The same things were measured in two ways. Each way mixes the same 10 hidden numbers, adds some noise and spreads widely along 7 directions of its own, which tell nothing about the thing.
(in the rows, 128 means zero)
Some things both ways: the first way, then the second way.
[ 93 173 126 149 103 110  86 147 107 133 171 121 135 135 140 189 118 134
 134]
[116 145 132 101  86 153 133 137  87 109 163 143 141 107 117 120 158 108
 153 115 101 126 133]

[129 142 139 102 133 141 150 126 125 120 109 158 141 113  89 120  90 159
 149]
[131 132 122 187 151 102 111 116 155 146  90 136 158 170 120 132 115 152
 115 108  87 138 142]

[167 111 127 138 111 106 119 114 102 165 194 131 151  91  97 105 144 180
 145]
[142  79 101  76 112 137  91 162 135 138 102  85 116 127 136 122  84 125
 111 156 104 120 136]

[115 177 163 142  92 144 117 162 131 129  90 157 139 154 143 146  87 172
 132]
[141 149 141 139 127  99 127 139 122 151 148  93 151 164 103 136 183 161
 110 135 104 103 136]

[125 206 146 116 139 116 126  89  90 127 114 103 103  94 103 131 156 137
 110]
[149 103 129 131 100 134 125 116 119  93 120 123 140 117 120 101 123 107
 132 133 127 147 118]

[119 122  94 135 109  86 153 120  96 110 197 114 165 110  92 153 118 183
 187]
[145  82 112 114 128 140  97 134 112 128  89  93 130 129 138 103 103 108
 116 154 121 166 118]

[110 183 158 121 102 117 111 152 137 128 117 137  96 149 165 152 131 123
  43]
[140 130 181 128  96  79 208 107 145 122 185 156 149 136  91 138 193 153
  98 151 161 127 139]

[117 131 118 110 121 126  89 126  94 140 154 108 157 136 155 148 127 139
  90]
[ 98  81 116  90 101 106 141 159 177 138 124 107 131 121 145 151  69 111
 114 136 106 106 105]

[127 144 156 157 114 140  85 138 104 119 118 147 144 139 117 122 129 136
 140]
[107 174 149  90  96 133 141 164  90 154 169 145 106 115 130 167 167 132
 107 129  89  76 142]

[144 143 140 111 105 123 144 141 103 120 142 115 153 150 147  99 142 129
 147]
[141 128 169 126 121 125 149 120 100 101 133 108 154 140  83 138 171 129
  96 187 164 162 137]

[151 129 154 129 122 155 163 132 104 106  77 149 139 125  76  79 103 154
 156]
[ 88 165 158 155 161 113 167 111 166 151 136 159 156 147 112 149 128 139
  95 127 136 151 140]

[121 148 124  95 125 119 190 119 129 129 126 140 129 136 128 127 120 156
  97]
[155 138 140  61 102 127 146 153 123 172 177 143 120 102 123 116 187 138
  90 144 137 132 124]

[129 163 110 118 107 106 183  96 123  89 154 132 128 116  97 177 124 136
  90]
[107 162 143 145 124 130 125 131 137 154 120 175 101 119 163 169  95 158
 108 105 105 112 153]

[137 162 145  93 147 136  92 101 108 164  98 109 128 137 159  92 157 103
  82]
[173 202 176 148 105 123 132 123  48 138 161 127 125 132  92 109 252 154
 122 120 136 119 152]

[113 181 119 114 101 140 133 116  85 124 120 107 140 123 124 174  95 161
 105]
[114 166 141 173 138 124 124 103 156 138 113 148 152 142 128 119 121 151
 145  90 134 158 146]

[132 105  92  86 132 101 111 119 117 145 197 108 172 157 174 131 120 124
  78]
[142 136 154 167 154 108 129 110 141 148  94 158 123 143 131 132 114 151
 102 136 132 161 164]

[117 180 131 126 102 116  51 122  97 148 168  87 124 146 151 169 144 129
 109]
[133  93 140  71  63 126  84 178  44  99 108  72 114 122 135 169 136 114
 145 174  90 125 118]

[128 182 124 118 105  84 158 110  88 118 168  95 109  97  93 115 159 152
 123]
[104 118 125 113 116 132 131 145 119 148 131 118 133 123 141 128 113 108
 134 121 106 117 132]

[108 101 136 126 131 137 102 108  54 126 186 122 185 134 108  84 160 165
 140]
[148 119 124 148 135 170 129 115 138 147 107 179 161 110 133  93 103 100
 118 132 162 165 140]

[101 124 134 120 100 101 185 169 116 127 119 145 118 154 149 118 181 107
 160]
[130  61 135  93  81 101 112 161  85 142  87  67 109 125 157 168 115 121
 125 191 137 135 124]

[109 149 139 141 116 121 156 142 132 120 122 168 133 144 132 142 126 119
 102]
[123 137 123 187 117 147 136  97 122 114 128 153 167 126 123 109 131 119
 157 102 126 134 148]

[113 181 132  71 107 132 199  98 100  80 106 109 130 124 116 117 128 154
  84]
[134 105 132  82  97  98 126 173 138 180 119 109 125 139 145 157 136 125
  86 163 114  99 100]

[145 149 150 127 104 139  92 141  98 128 127 134 149 169 104 155  69 212
 134]
[117  98 109 122 134 120 126 132 157 131 124 110 169 138 107 131 114 133
 114 141 103 161 125]

[112 134 135 144 127 107 133 160 150 144 128 143 127 103 147 138 146  96
 181]
[107 175 178 110 144 161 158 115 128  97 160 199 109  98 119 133  97 132
 100 113 128 163 157]

[144 142 164 113 133 127 118 132 136 154  90 112  56 120 102  96 197  89
  93]
[ 98  87 149 118 107 119 144 138 122 119  97 142 139 129 139 169  82 111
 108 162 129 156 121]

[119 135 139 143 155 140  64 138 110 149 120 117 158 139 140 129 116 125
 187]
[164 154 162 133 148 129 137 109 116 110 128 148 125 133  93 107 167 126
  77 163 137 172 138]

[102 169 152 126 125 127 113 128  97 117 126 139 144 133 142 117 137 135
 109]
[136 128 146  82  81 130 179 144 125 130 196 142 146  99 104 113 176 105
 115 135 136 102 115]

[139 108 137 132 127 164  69 114 128 134 104 171 152 148 105 138  68 149
  52]
[147 129 116 152 116 107 124 129 147 159 104 138 155 155 106 119 158 133
 115 132 111 113 141]

[151 127 129 135 124 114  96 110 141 154 151 130 130 124 123 124 132 151
  88]
[155  73 133  49  78 114 140 169 121 125 153  73 128 116 109 126 149 111
  91 184 132 110 100]

Other things, the second way, with their names:
<404>: [ 86 162 126  96 125 129 150 170 164 193 163 123 131 118 137 157 123 131
  96 110 110  66 126]
<254>: [111  96 144 108 112  78 141 163 150 162 118  96 128 157 144 183 111 134
  86 168 101  92 107]
<341>: [106 125  54 192 117 134  70 147 113 182  76  81 179 180 137 110 134 118
 166  72  43  65 123]
<564>: [134 120 168 145 137 110 152 110 169 107 105 157 151 144 107 148 100 150
  73 163 159 171 129]
<705>: [ 95 122 136 139 113 138 142 117 127 107 128 126 169 127 125 120 119  97
 150 125 133 159 110]
<107>: [107 133 139  86  97 175 123 148 109 105 144 157 126  84 143 142  83 117
 135 112 118 140 132]
<581>: [105 198 142 191 139 130 121 117  90 151 133 133 160 163 117 131 177 152
 139  72  88 116 138]
<524>: [ 94 187 139 148 139 184 111 121 112 100 153 166 137 104 129 127  87 142
 160  58  88 133 166]
<221>: [108 148 160 110 104 146 129 146  96 108 132 115 133 105 119 142 122 120
 132 125 138 138 128]
<75>: [ 91 109 118 138 133 134 132 138 150 131 118 109 172 133 123 149  89 110
 123 138 115 135 122]
<491>: [110  79 129 103 111 145 128 140 132  82 123 102 157  96 118 121  67  90
 156 127 123 167 124]
<670>: [116 126 132 153 143 143 139 120 160 118 118 136 164 122 110 120  89 113
 118 120 135 143 137]
<167>: [172 108 172 106 134  99 121 130 118 136  99 125 109 130 123 153 141 160
  84 208 161 193 155]
<249>: [119 139 176  95 140 110 136 142 138 153 117 155  77 122 161 174  87 156
  74 162 132 143 150]
<429>: [119  97 125 193 128  85 116 107 130 135  81  59 157 177 139 127 124 140
 142 131 128 139 116]
<67>: [161 121 152 148 115 118 153 107 136  89 136 129 161 129  77 121 159 137
  93 164 156 157 135]
<523>: [109 134 152 158 135 116 124 128 123 139 102 115 142 136 140 157 109 150
 121 124 136 156 130]
<329>: [107 164 160 140 151 106 137 132 151 178 120 163 107 148 155 161 107 159
  90 117 112 121 145]
<31>: [ 91 127 151 190 132  95 134 119 150 144  98 112 152 153 157 172  91 148
 139 122 136 127 132]
<471>: [115 144 133 142 147 147 128 131 150 156 114 159 143 125 136 130  91 128
 103 116 128 134 141]
<372>: [120 135 133 127 121  97 137 149 144 162 128  75 128 146 123 134 144 139
  87 125 119  90 105]
<216>: [141 111 120 112 110 129 108 130  99 121 117  90 131 142 120  83 149 105
 140 132 108 140 119]
<500>: [120 107 142  86 107 161 108 145  99  98 107 177 126 118 142 129  78 101
 121 128  92 172 110]
<61>: [142 103 152  86 112 115 122 147 131 134 112 144  89 105 156 159  89 141
  95 168 125 156 141]
<423>: [137 164 118 126 106 166 109 127  99 132 128 154 137 118 113 100 159 125
 136 106 116 134 148]
<293>: [127 152 157 168 133 114 103 127  79 150  97 116 127 149 139 137 138 162
 140  99 113 155 147]
<677>: [134  62 138  59  92 114 136 148 136 115 113  98 118 100 138 123 100  97
 113 179 155 175 102]
<139>: [157 104 128 129 127 161 134 131 133 125 111 148 149 104 108  98 106  92
  94 151 152 140 135]
<109>: [152 153 153 109 128 135 147 128 139 151 150 177 115 103 119 131 147 151
  79 145 144 147 155]
<588>: [110 157 126 143 145 122 125 114 159 171 107 144 119 147 149 104 120 123
 127 113 121 131 144]
<40>: [125  99 100 160 138 129  93 131 122 139  79  76 139 143 143 110  95 111
 133 122 103 132 122]
<364>: [113 159 133 149  99 120 110 139  72 149 132 137 123 156 150 142 162 138
 151  93  58  83 137]
<357>: [ 77 110 134 120 106 113 150 143 178 136 138 107 153 125 151 170  74 137
 123 122 133 115 102]
<108>: [137  83 158 124 109  88 129 136 112 125 101  65 117 127 156 159 113 127
 109 182 159 152 103]
<438>: [156 124 122 125 136 107  72 141  78 163  81  81  87 163 157 114 153 137
 115 147  78 135 133]
<504>: [138 140 159 141 104 118 104 121  77 113 113 118 111 143 144 148 148 153
 143 145 117 147 146]
<69>: [148 164 129 119 110 172 107 134  70 117 153 147 136  96 112 107 165 131
 136  98 104 150 142]
<681>: [133 118 136  99 117 133 112 146 128 139 112 154 109 115 153 152  96 129
 113 153 107 139 145]
<175>: [135  96 133 141 134 100 128 133 147 145 103 106 133 135 144 129 100 128
 103 134 119 142 110]
<320>: [ 75 112 114 110  85 123 136 141 107 113 135  81 155 156 123 148 144  97
 142 152  95 104 103]
<702>: [184 100 110  84  90 137 122 154 123 139 126 101 159 119  74  99 188 107
  99 190 148 125 135]
<575>: [156 122 134 133 126 150 174 123 154 150 159 139 188  90  78  68 161  94
 116 125 191 148 136]
<451>: [ 95 167 160 150 127 125 160 126 132 128 161 126 158 130 113 132 138 131
 125  93 130 119 117]
<6>: [106 145 137 152 117 117 144 122 124 140 137 113 155 142 123 117 151 123
 139 103 120 121 121]
<473>: [206 134 135 107 105 146  47 142  57 120  86 103  81 133 146 125 156 164
 105 176 115 143 151]
<679>: [110 107 130 114 111 125 114 159 134 138 103 122 125 122 143 168  77 133
 119 136 104 116 139]
<501>: [120 107  88 106  82 173 127 145 120 113 148 130 148  89 123 119 113  97
 136 118 103 101 124]
<166>: [103 102 148 167 111 107 178 110 138 125 143 101 175 126 120 122 127 115
 143 120 167 139 115]
<437>: [110 166 101 166 120 146 110 123 121 151 129 143 146 140 129 114 140 137
 154  73  75  95 153]
<543>: [ 93 141 142 140  95 102 130 136 123 131 127  97 112 136 152 147 116 126
 161 108 105  83 137]
<322>: [154 118 156 127 124 110 128 127  94 128 107 118 125 147 112 121 159 121
  96 169 132 160 128]
<210>: [137 125 101 107 100 165 132 152 137 132 159 118 180 105  97 112 145 105
 109 127 125 104 108]
<401>: [137 125 153 121 121  99 126 135 132 124 131 122 128 137 128 148 129 151
 106 135 105 142 120]
<169>: [130 120  97 131 134 173  65 143  91 125  72 137 104 120 147 122  77 106
 131 129  67 132 162]
<379>: [123 125 185 117 111 102 136 132  93 127 128 119 126 128 145 161 135 143
 129 155 150 174 125]
<558>: [167 129 163 154 115  88 117 127 111 148 105 112 121 157 133 134 153 169
 111 140 135 125 142]
<296>: [121 140 112 172 144 129 126 112 157 147 122  89 161 142 108  82 127 134
 141  83 128 124 140]
<521>: [ 97 134 128 153 156 163  86 140 132 119  69 132 122 121 145 149  29 120
 125 113 100 138 159]
<36>: [107 156 170 161 107 123 173 102 127 115 160 131 158 122 118 133 150 139
 134 116 174 133 130]
<368>: [ 97 147 137 150 125 148 107 130 111 118 106 133 154 132 142 137  95 122
 142  96 109 152 113]
<25>: [137 109 153  98 101  90 136 143 103 128 132  69  86 128 148 141 143 128
  95 165 128 114 106]

Some of these things the first way, each followed by its name:
[146  72 108 106 139 136 123 119 124 169 170 132 174 141 159  96 139 109
 108] | <404>
[140 148  99 104 126 100 135 112 149 170 187 110 113 117 144 173 133 105
  53] | <437>
[152 121 118 109 132 120  85  98 108 131 144  97 142 133 112 109 118 150
  84] | <322>
[159 184 131 132 133 110 132  88 142 188 162 102  92 104 127 153 175 126
  96] | <473>
[124 139 114  99 126 122 110  98 127 123 170  95 116  81  91 148 132 140
 109] | <500>
[ 97 168 141 127 102 107 150 165  99 124 139 129 145 158 142 138 134 151
 195] | <167>
[ 90 170 155 117 112 129 112 153 103 127 117 120 122 127 153 141 144 126
 118] | <364>
[128 173 120  94 131 107 137  81  97  99 124  97 133 130  98 133 113 180
  88] | <175>
[127 131  87 120 123  91 139 126 126 135 157 101 141 133 137 160 101 159
 123] | <438>
[144 133 132 125 151 149  91 102 158 150 103 153 134 128 104 139  75 154
  96] | <401>
[113 145 136 115 118 136 132 130 101 140 121 120 134 153 151 124 149 115
  99] | <31>
[148 106 108 122 114 120 168 121 143 118 162 153 159 146 106 126  93 143
 123] | <75>
[120 141 119 126 121 110 146 118 118 119 178 138 157 121 112 140 117 148
 132] | <681>
[131  96 121 120 125 132 134 131  88 137 140 125 160 130 114 117 130 156
 154] | <429>
[154 104  93 145 143 102 165  95 160 119 109 144 129 113 101 135 110 134
  98] | <25>
[156 107  96 106  98 119 187 135  99 112 179 104 164 118 132 130 119 123
 124] | <320>
[124 112 109 120 134 109 126 133 116 149 131 121 145 143 148 129 134 130
 134] | <40>
[132 153 130 151 115 122  63 102 106 145 169 100 117 127  90 152 137 158
 105] | <471>
[104  97 119  73 150 162 122 140 107 161 118 106 169 141 190 123 153  88
 157] | <368>
[115 169 140 146 119 119  88 132 118 143 134 125 120 134 128 146 136 125
 129] | <670>
[144 141 111 101 130 117 177  96 123 127 129 121 121  96  91 113 127 130
  96] | <6>
[ 86 113 144  92 137 134 104 159 114 182 136 127 143 127 197 108 185  95
 142] | <558>
[101 126 138 114 131 126 116 161 116 182 170 143 155 143 177 126 166  83
 174] | <702>
[152 120 142 112 119 134  98 107  62 120 134 117 187 130 132  69 145 149
 157] | <521>
[126 151 122 124  87 137 130 105  70  99 165 107 165 130 107 169 108 186
 112] | <357>
[142 134 144 138 115 141 104 119 136 149 107 152 124 138 132 138 133 133
  76] | <107>
[126 174 138 123 112 116 147 122 132 124 113 137 115 152 128 151 121 146
  81] | <109>
[156  99  70 131 114 118 163  93 126 116 153 130 165 111 102 140  56 166
  38] | <588>
[134 153 135 146  88 135 127 117 141  69 104 155 136 148  86 154  57 192
  71] | <254>
[142 120 124 123 126 110 128 126 125 148 144 113 135 130 148 114 150 127
 106] | <249>
